The groups are shells around one centre, one inside the other: the same stretched ball of 2 dimensions in 7 sizes.
(in the rows, 128 means zero)
Known rows, each followed by its group:
[157 101 139 135 102  82 158 103 121 124 134  95  73 173 171 123 138 116
 131 174 129]
kepu
[154 102 139 134 103  84 158 106 120 127 132  98  72 176 170 124 139 119
 130 176 127]
tebo
[155 104 142 132 107  82 158 104 118 127 134  96  68 177 171 129 140 118
 131 180 126]
zel
[160 105 145 132 107  78 160  99 119 122 138  92  68 172 174 130 140 113
 132 180 127]
kepu
[110  79  89 147  63 128 141 156 133 159  90 143 106 203 138  81 130 162
 111 139 128]
Lor
[116  91 109 138  84 118 143 147 122 158 100 136  86 208 146 105 136 157
 116 161 121]
Lor
[108  84  96 142  72 127 140 156 128 163  92 144  97 210 139  92 133 164
 113 150 123]
gegob
[132  99 126 133  98 101 150 127 118 146 116 118  74 197 158 120 140 140
 123 174 121]
nurad
[135  89 111 143  79 105 149 130 130 140 111 119  93 186 154  98 133 138
 121 153 130]
nurad
[111  82  92 145  67 127 141 155 131 160  91 143 102 205 139  86 131 162
 112 144 126]
gegob
[161 107 149 131 112  76 160  97 117 122 140  90  64 173 176 134 141 112
 133 184 126]
Lor
[104  77  83 148  59 134 138 163 134 165  84 150 109 208 133  77 129 168
 109 136 127]
nurad
[107  85  96 141  73 128 140 157 127 165  91 146  95 212 138  94 134 165
 112 152 122]
sefas
[141  93 120 140  86  98 152 121 127 136 118 112  87 182 159 106 135 132
 124 160 129]
sefas
[115  82  94 146  67 123 142 151 132 156  95 139 102 201 141  86 131 158
 113 143 127]
zel
[118  84  98 145  71 120 143 147 131 154  98 135  99 199 143  90 132 154
 115 147 127]
gegob
[125  86 104 144  74 113 146 139 130 148 104 128  97 193 148  93 132 147
 117 149 128]
zel
[154 102 140 133 104  83 158 105 119 127 133  97  71 177 170 126 139 119
 130 177 127]
tebo
[128  95 119 136  92 107 148 133 121 149 111 124  80 199 154 113 138 145
 121 168 122]
tebo
[ 99  79  83 146  61 137 136 168 132 170  82 155 106 215 131  80 131 173
 108 140 124]
kepu
[143 102 135 132 103  92 154 116 118 137 125 108  70 188 164 125 140 130
 127 178 123]
sefas

New rows. What belongs after each?
[162 108 150 130 113  75 161  96 116 122 141  90  62 174 176 136 142 111
 134 186 125]
nurad
[135  90 113 142  81 104 150 129 129 140 112 119  91 186 155 100 134 138
 121 155 129]
sefas
[112  81  92 146  66 126 141 154 132 158  92 142 103 203 139  85 131 160
 113 142 127]
zel
[123  85 102 144  73 116 145 142 131 150 102 131  98 195 146  92 132 150
 116 148 128]
tebo
[150  99 132 136  96  89 156 111 123 129 127 102  77 178 166 118 137 123
 128 170 128]
tebo
[100  79  85 146  63 135 137 166 131 168  84 153 105 213 133  82 131 171
 109 141 124]
sefas
[ 96  80  84 145  63 139 135 170 130 172  81 157 104 218 130  82 131 176
 108 142 122]
nurad
[112  82  93 146  67 125 141 153 132 158  93 141 102 203 140  86 131 160
 113 143 127]
tebo
[120  91 111 138  85 114 145 142 123 155 103 132  86 203 148 106 136 152
 118 161 122]
gegob
[106  83  93 143  70 129 139 159 128 165  90 147  98 211 137  90 133 166
 112 148 123]
tebo
[140 102 134 132 103  94 153 119 117 140 123 111  70 191 163 126 141 132
 126 179 122]
nurad
[154 101 137 134 101  85 157 106 121 127 131  99  73 176 169 123 139 119
 130 174 128]
tebo
[110  81  91 146  66 128 140 156 132 161  91 144 103 205 138  85 131 163
 112 143 126]
tebo
[141 101 132 133 101  94 153 118 119 138 123 110  72 189 163 123 140 131
 126 176 123]
tebo
[105  79  85 147  61 133 138 162 133 164  86 149 107 208 134  80 130 167
 110 138 126]
kepu
[149 103 139 132 105  87 156 110 118 132 130 102  68 183 168 128 141 124
 129 180 124]
zel
[153 104 142 132 107  84 157 106 118 129 133  99  68 180 170 129 141 120
 130 180 125]
zel
[150  96 129 138  93  90 156 112 125 129 126 103  81 176 165 113 136 123
 127 166 130]
Lor
[115  82  94 146  67 123 142 150 132 156  95 138 103 200 141  86 131 157
 113 143 128]
sefas
[105  81  89 145  65 131 139 161 131 164  87 148 103 209 135  84 131 167
 111 142 125]
tebo
[158 103 142 133 105  80 159 101 120 124 136  94  70 174 173 127 140 115
 131 178 128]
sefas
[147  97 128 137  94  91 155 114 124 132 125 105  80 180 164 115 137 126
 127 167 128]
gegob
[ 99  76  80 148  57 138 136 168 134 169  81 155 110 212 130  76 129 173
 107 135 126]
nurad
[113  90 105 138  81 121 142 150 123 161  98 139  88 209 144 102 136 159
 115 159 121]
Lor
[111  87 101 141  77 123 141 152 126 161  95 141  92 209 142  97 135 161
 114 154 122]
tebo
[104  80  86 146  63 133 138 163 132 165  86 150 105 210 134  82 131 168
 110 141 125]
zel
[138 100 131 132 101  96 152 121 118 141 121 113  71 193 161 124 140 135
 126 177 122]
Lor
